The same things were measured in two ways. Each way mixes the same 8 hidden numbers, adds some noise and spreads widely along 6 directions of its own, which tell nothing about the thing.
In the rows, zero is written as 128.
Some things both ways: the first way, then the second way.
[150 149 155  80 113 118 136 109 163 142 128 124 114 152  93 122 107  88
 120 126 103  98 138 128 162]
[114 153 143 139 101 140 122 183 114 149 148 136 119 126 178  80]

[133 112 137 148 125 130 126 107 125 125 133 104 113 164 117 160 154 111
 109 123 137 129 149 153 107]
[134 146 171 133 138 172 117  95  63 125 147 149 115 146 139 111]

[126 127 130 130 104 124 136 149 139 115 110 138 103 145 109 110 125 111
  98  89 103 139 161 110 145]
[101 145 107 114 117 146 118 131  84  87 121 133 124 109 153 140]

[151 146 132  96  95 148 142 141 116 106 169 112 138 132 115 134 141 112
 122 134 119 138 143 126 171]
[101 177 182 111 165 130 106 155 107 171 158 155 104 189 175 128]

[106 143 159 147 118 113 110 124 146 124 127 118 128 106 146 158 137 163
 144 152 133 126 121 158 139]
[ 91 108  97 100  84 172 142 131  62 181 117 108 151 137 160  97]

[129 147 120 136 129 127 119 154 149 140 114 179 137 151 125 101  99 114
 144 129 105 125 128 102 156]
[127 139 135 144 136 126 119  76 137  24 164 163 127  78  59 128]

[109 129 103 141 153 137 109 128 128 154 126 145 164 159 133 128  97 143
 119 111 133 111 148 121 103]
[160 153 143 122 131 182 115 110  67  47  83 145  91 122 125  82]

[ 81 143  91 180 144 137 114 127 115 129 129 123 198 157 141 128 109 128
 157  86  95 127 187 129 125]
[125 152 205 146 128 142 113  96 105 169 173 153 106 142  97  87]

[169  94 146 121 127 136 159 124 107 101 142  78 101 144 120 121 177  82
 113 145 146 146 132 118 126]
[100 145 110  84 134 156 126 137  69 116 108 135  80 140 170 122]

[120 108 138 122 120 103 137 125 123 106 140  87 122 139 125 149 150 128
 104 126 166 134 131 135 114]
[110 136 124 123 101 119 133 171 118 198 142 144 115 138 151 101]

[ 98 133 119 130 113 139 168 145 107  94 117 132 127 125 107 125 151  90
 123 115 157 141 136 127 109]
[124 167  88 126 130 118 128 153 127  98 123 162 110  88 125 108]

[115 115 129 175 131 123 118 123 130 142 112 150 137 159 125 156 122 129
 138 123 118 141 123 141 109]
[120 101 154 121  87 119 126 152  75 124 136 126  91 153 159  56]

[138 126 121 144 106 115 142 142 127 110 116 153 103 150 104 110 118  97
 123 104 103 141 146 101 161]
[ 67 121 128 135  84 135 112 127  84  33 159 132 152  78 156  97]

[111 151  95 131 133 160 158 121  83 120 115 163 143 100 129 103 110  83
 216 170 136  98  95 120 131]
[126 113 158 119 131 132 128  89 119 121 156 143 109  98  89 143]

[129 104 186  97 150  88 103 142 197 147 118  73 123 145 145 132 148 173
  42 106 149 140 143 132  97]
[125 128  77 127  82  91 146 178 156 190 130 112 105 127 106 107]

[118 136 122 134 139 159 165 118  81  97 145 109 140  94 125 139 157 111
 149 163 176 130 126 142 115]
[114 178 120 132 136 169 123 118 113 140 145 150 131 104 121 133]

[117 130 128 133 136 122 122 133 132 114 128 111 126 112 149 121 148 139
 128 129 139 131 136 132 125]
[104 151  94 134 116 113 134 139 135 155 155 154 137 102 110 109]

[110 122 145 128 101 136 145 171 130 110 116 139 123 142 117 133 143 117
 111 131 152 149 121 119 119]
[110 158  97 121 124 148 135 129 120 122 150 155 121 104 125 157]

[134 103  82 159 151 125 115 118  99 122 148 115 148 158 149 133 148 120
 138 113 132 142 139 125 106]
[112 129 168 134 121 132 126 112 101 174 160 161 110 131 100 136]

[148 115 106 182 175  94 116  91 110 100 158  83 128 146 146 125 154 114
 133 130 141 128 177 122 145]
[132 107 118 128 100 117 135  64 110 148 135 138 108 132  18 171]

[131 161 188  69 124 123 109 137 213 154 131 102 135 160 112 129 129 134
  54 102 115 112 177 141 142]
[142 169 134 139 123 125 118 144 117 146 144 132  93 156 128 111]

[132 113 137 155 122 113 116 106 124 132 114 139  95 112 137 155 133 144
 151 150 126 130  93 152 120]
[166 125 134 103 178 103 132 130 130 114 114 164 117 147  97  81]

[204  72 114 133 179 104 107  87 113 150 135 115  76 110 154 108 126 157
 119 153 130 127  95 108 121]
[ 96 120 151 128 111 123 126 140 114 186 155 131 122 117 128 150]

[148 161 103 109 157 146 147  98 108 131 146 148 145 100 122 104 110  98
 173 159 128 101 121 122 155]
[ 90 156 130 161  81 145 126 166 127 183 169 138 137  90 142 127]

[118 129  98 147 120 157 104 139 101 140 133 145 148 118 148 125  96 178
 143 117 100 119 146 123 139]
[121 149 127 137 126 205 121 103 126 117 142 118 198 100 106 197]

Other things, the second way, with their names:
<301>: [116 125 130 110 142 134 125  98  93  58 144 175 136 107 118 100]
<286>: [110 122  95 151  59 154 132 111 112  91 132 124 136  44  81 156]
<343>: [143 190 139 123 153 143 119 174 119 158 111 151  90 153 152 108]
<373>: [ 96 119 145 109 136  94 124 122 130 129 159 146 103 134 105 101]
<423>: [146 133 144 119 162 175 131  93  87 139 133 166 140 125 106 149]
<169>: [121  88 159 152 111  88 127 127 166 119 187 111 140 107  78 149]
<40>: [119 140 134 122 126 103 122 145 136 128 147 128 101 138 121 129]
<626>: [119 168  95 146 136 154 130 157 135 138 155 151 203 117 148 124]
<504>: [ 93 131 182 117 128 136 119 116 106 167 175 157 100 130 133 169]
<206>: [130 176 133 128 143 172 123 122 132 132 126 139 122  96 114 155]
<141>: [130 152  95 141 110 109 132 120 144 112 176 162 136 112  96 169]
<85>: [136  89 145 114  96 110 123 185  92  94  76  92 108 138 157   4]
<505>: [111 154 172 128 114 125 115 151  67 172 137 155  81 146 170  49]
<139>: [ 87 115 126 131  98 164 131 127 104 130 146 115 160  56 140  98]
<490>: [120 103 136 114  91 134 136 123  71 164 118 123  71 126 117 132]
<160>: [116 151  58 147  63 104 149 190 188 224 161 117 130 103 104 213]
<476>: [149 106  98 148  85  42 139 181 160 143 132 130 102 125  87  93]
<389>: [111 106 171 135 139  47 117 152 136 151 154 144  86 113  92 149]
<217>: [118 132 111 129 101 130 120 149 103 103 119 120 140 119 137 143]
<612>: [143 147 100 113 133 129 131 139 112 143 103 137 112 136 109 156]
<99>: [113 134 127 118 116 178 137 105  70 161 137 151 134 111 138 116]
<565>: [125 195 196 140 165 170  97  93  95  64 166 174 124 133 137  99]
<280>: [124  98 165 108 132  89 125 137 127 146 166 126 116 187 132  89]
<168>: [126 107 153 128  96 117 115 151 124 144 140  63 124 175 141 160]
<417>: [108 158 152 101 152 126 119 133  68 157 136 165  78 165 158 125]
<553>: [104 134 112  95 110 133 141 100  75 190 120 156  58 145  89 135]
<590>: [122 171  86 131  94 183 132 177 109 117  91 134 136  78 166  49]
<318>: [ 92  93 198 109 100 158 111  91  65  74 154 100 117 134 155  92]
<412>: [136 129 152 133 139 176 124  99 106 111 146 154 170 101 116 125]
<250>: [126 155 122 123 117 117 123 186 104 109 121 154 106 131 176  45]
<464>: [ 73 102 142 130  85 138 121 104  99 118 145  90 129  86 103 102]
<18>: [103 109 198 112 167 126 121  72  89 145 160 150  94 125  87  89]
<35>: [132 129 111 139  92  99 136 146 146 175 149 132 111 142  83 165]
<500>: [143 117 129 131 108  84 129 125 132 155 144 134  94 153  69 194]
<64>: [138 166 100 137 122 132 136 149 143 176 148 161 131 116 113 130]
<517>: [101 141 134 124 136 129 130 113 115 170 147 156 128 113  92 150]
<442>: [138 130 102 124 117 118 128 175  94 110 104 136 128 136 151 119]
<302>: [105 101 117 144  43 158 140 101 109 181 163 114 152 103  93 147]
<411>: [156 108 148 114 111  95 126 135  90 116 119 127  56 182 117 103]
<620>: [111 127 137 128 119 162 134 128 111 157 161 141 147 129 129 186]
<100>: [106 151 144 133 110 161 121 130 137 184 166 112 150 159 119 169]
<545>: [ 80 125 121 119  65  97 128 140  92 162 171 115  89 172 153 112]
<80>: [100 233 152 135 157 164 111 166 102 178 162 179 103 137 195  71]
<527>: [150 171 190 152 154 140 116 110 120 136 174 184  97 119 106 113]
<439>: [128 135 119 134  86 126 134 198 145 180 131 101 100 124 155 116]
<370>: [101 106 165 123 106 142 115 106  57 130 153 116 152 151 161 108]
<21>: [125 142 186 134 145 110 116  96 122 141 156 153  78 120  66 133]
<529>: [ 82  81 126 153  45  81 133 152 142 153 185  93 129  89 107 168]
<82>: [140 140 164 128 119 136 128 141 103 197 133 157  97 164 115 116]
<433>: [118 131 146 125 134 104 123 135 118 128 134 145 100 121 111  77]
<269>: [100 143 120 126 105 148 127 162  92 163 136 127 162 128 182 102]
<378>: [118 170 127 126 125 180 126 128  93 139 139 143 117 116 154 102]
<554>: [105 167 170 140 126 145 110 126 138 114 173 133 119 115 135 122]

Some of these things the first way, each followed by its name:
[110 135  78 186 142 132 120 109  87 124 143 155 168 142 133 147 106 126
 180 128 120 125 139 134 132] : <82>
[133 132 153  88 127 101 109 118 164 135 132  99 109 141 136 129 136 127
 118 145 145  97 122 138 131] : <99>
[130 138 110 144 112 150 154 131  99  98 139 134 126 134 115 130 159  82
 147 125 124 146 142 132 139] : <417>
[ 81 150 146 161 127 128 165 150 135 109 111 163 170  90 121 157 159 119
 152 125 133 193  92 160 108] : <18>
[130 134 137 150 140 113 172  94 125 108 115 131 115 141  86 136 145  52
 140 125 134 138 135 138 127] : <490>
[112 149 137 143 118 143 158 130 122 121 127 159 151 118  94 152 121 118
 124 116 122 155 133 143 133] : <343>
[141 101 105 183 101 147 145 120  82 110 129 144 114 156 111 153 147  91
 154 117 101 162 130 134 127] : <620>
[114 123 142 123 109 130 141 141 148 134 106 139 126 144 109 138 140 112
 102  87 106 158 130 141 104] : <169>
[106 133 154  96 133 116 148 132 141 131 105 137 123  76 127 129 125 146
 129 151 164 127  77 139 104] : <139>
[112 123 125 141 123 146 136 151 118 124 115 129 142 130 129 116 124 134
 120 106 118 140 151 116 123] : <40>
[128 118 116 166 131 140 146 106  87 121 122 145 115 118 117 145 122 115
 162 154 140 124 113 136 122] : <250>
[139 136 106  73 148 161 100 140 140 154 131 111 140 133 161  72 114 141
 122 123 116  83 154 103 124] : <160>
[122 115 129 116 100 105 124 152 124 108 135 128 103 146 132 141 141 126
 126 154 175 124  97 120 127] : <301>
[169 123 146  97 118 117 118 117 142 124 135 108  67 158 120 112 132 101
 111 158 146  85 139 111 156] : <141>
[126 132 148 148 126 113 130 115 136 126 116 141 105 121 116 146 123 130
 127 141 136 127 122 141 134] : <64>
[138 135  89 100 135 122 148 132 136 127 118 164 121 112 117  90 134  92
 118  78  99 154 119 112 125] : <389>
[141 168 147  94 146 103 131  96 163 137 136 135 123 120 107 121 108 104
 135 151 134  93 127 133 164] : <505>
[137 123 122 130 143  99 102 148 163 136 131 138 135 130 152 115 132 159
 102  98 105 159 130 117 138] : <517>
[105 123 135 124 111 165 129 139 118 131 131  94 150 140 123 138 129 152
  86  84 111 132 185 138 109] : <168>
[160 137 145 148 125 131 120 114 124 127 155 112 139 138 124 132 110 136
 137 137  86 129 166 124 192] : <100>
[148  97  91 136 153 145 107 137  96 123 148  86 150 133 184  95 156 136
 158 133 119 132 132 109 116] : <373>
[144 103 108 132 178 111 109  75 115 149 143  86 143 116 153 134 124 156
 131 123 128 114 130 143  98] : <85>
[100 137 131 150 146 103 101 132 141 137 122 135 147 134 144 132  94 164
 138 147 150 102 132 122 131] : <302>
[138 169 152 105 153 104 177 114 142 115 132 171 129  85  87 127 109  98
 135 177 174 128  88 122 159] : <21>
[124 134 149  92 131 154 151 117 139 146 114 110 144 135 108 121 124 100
 121 116 115 114 138 137 107] : <439>
[133 127  96 177 177 133 130 122  96 109 148 121 165 126 160 111 151 112
 176 159 148 138 132 117 129] : <553>
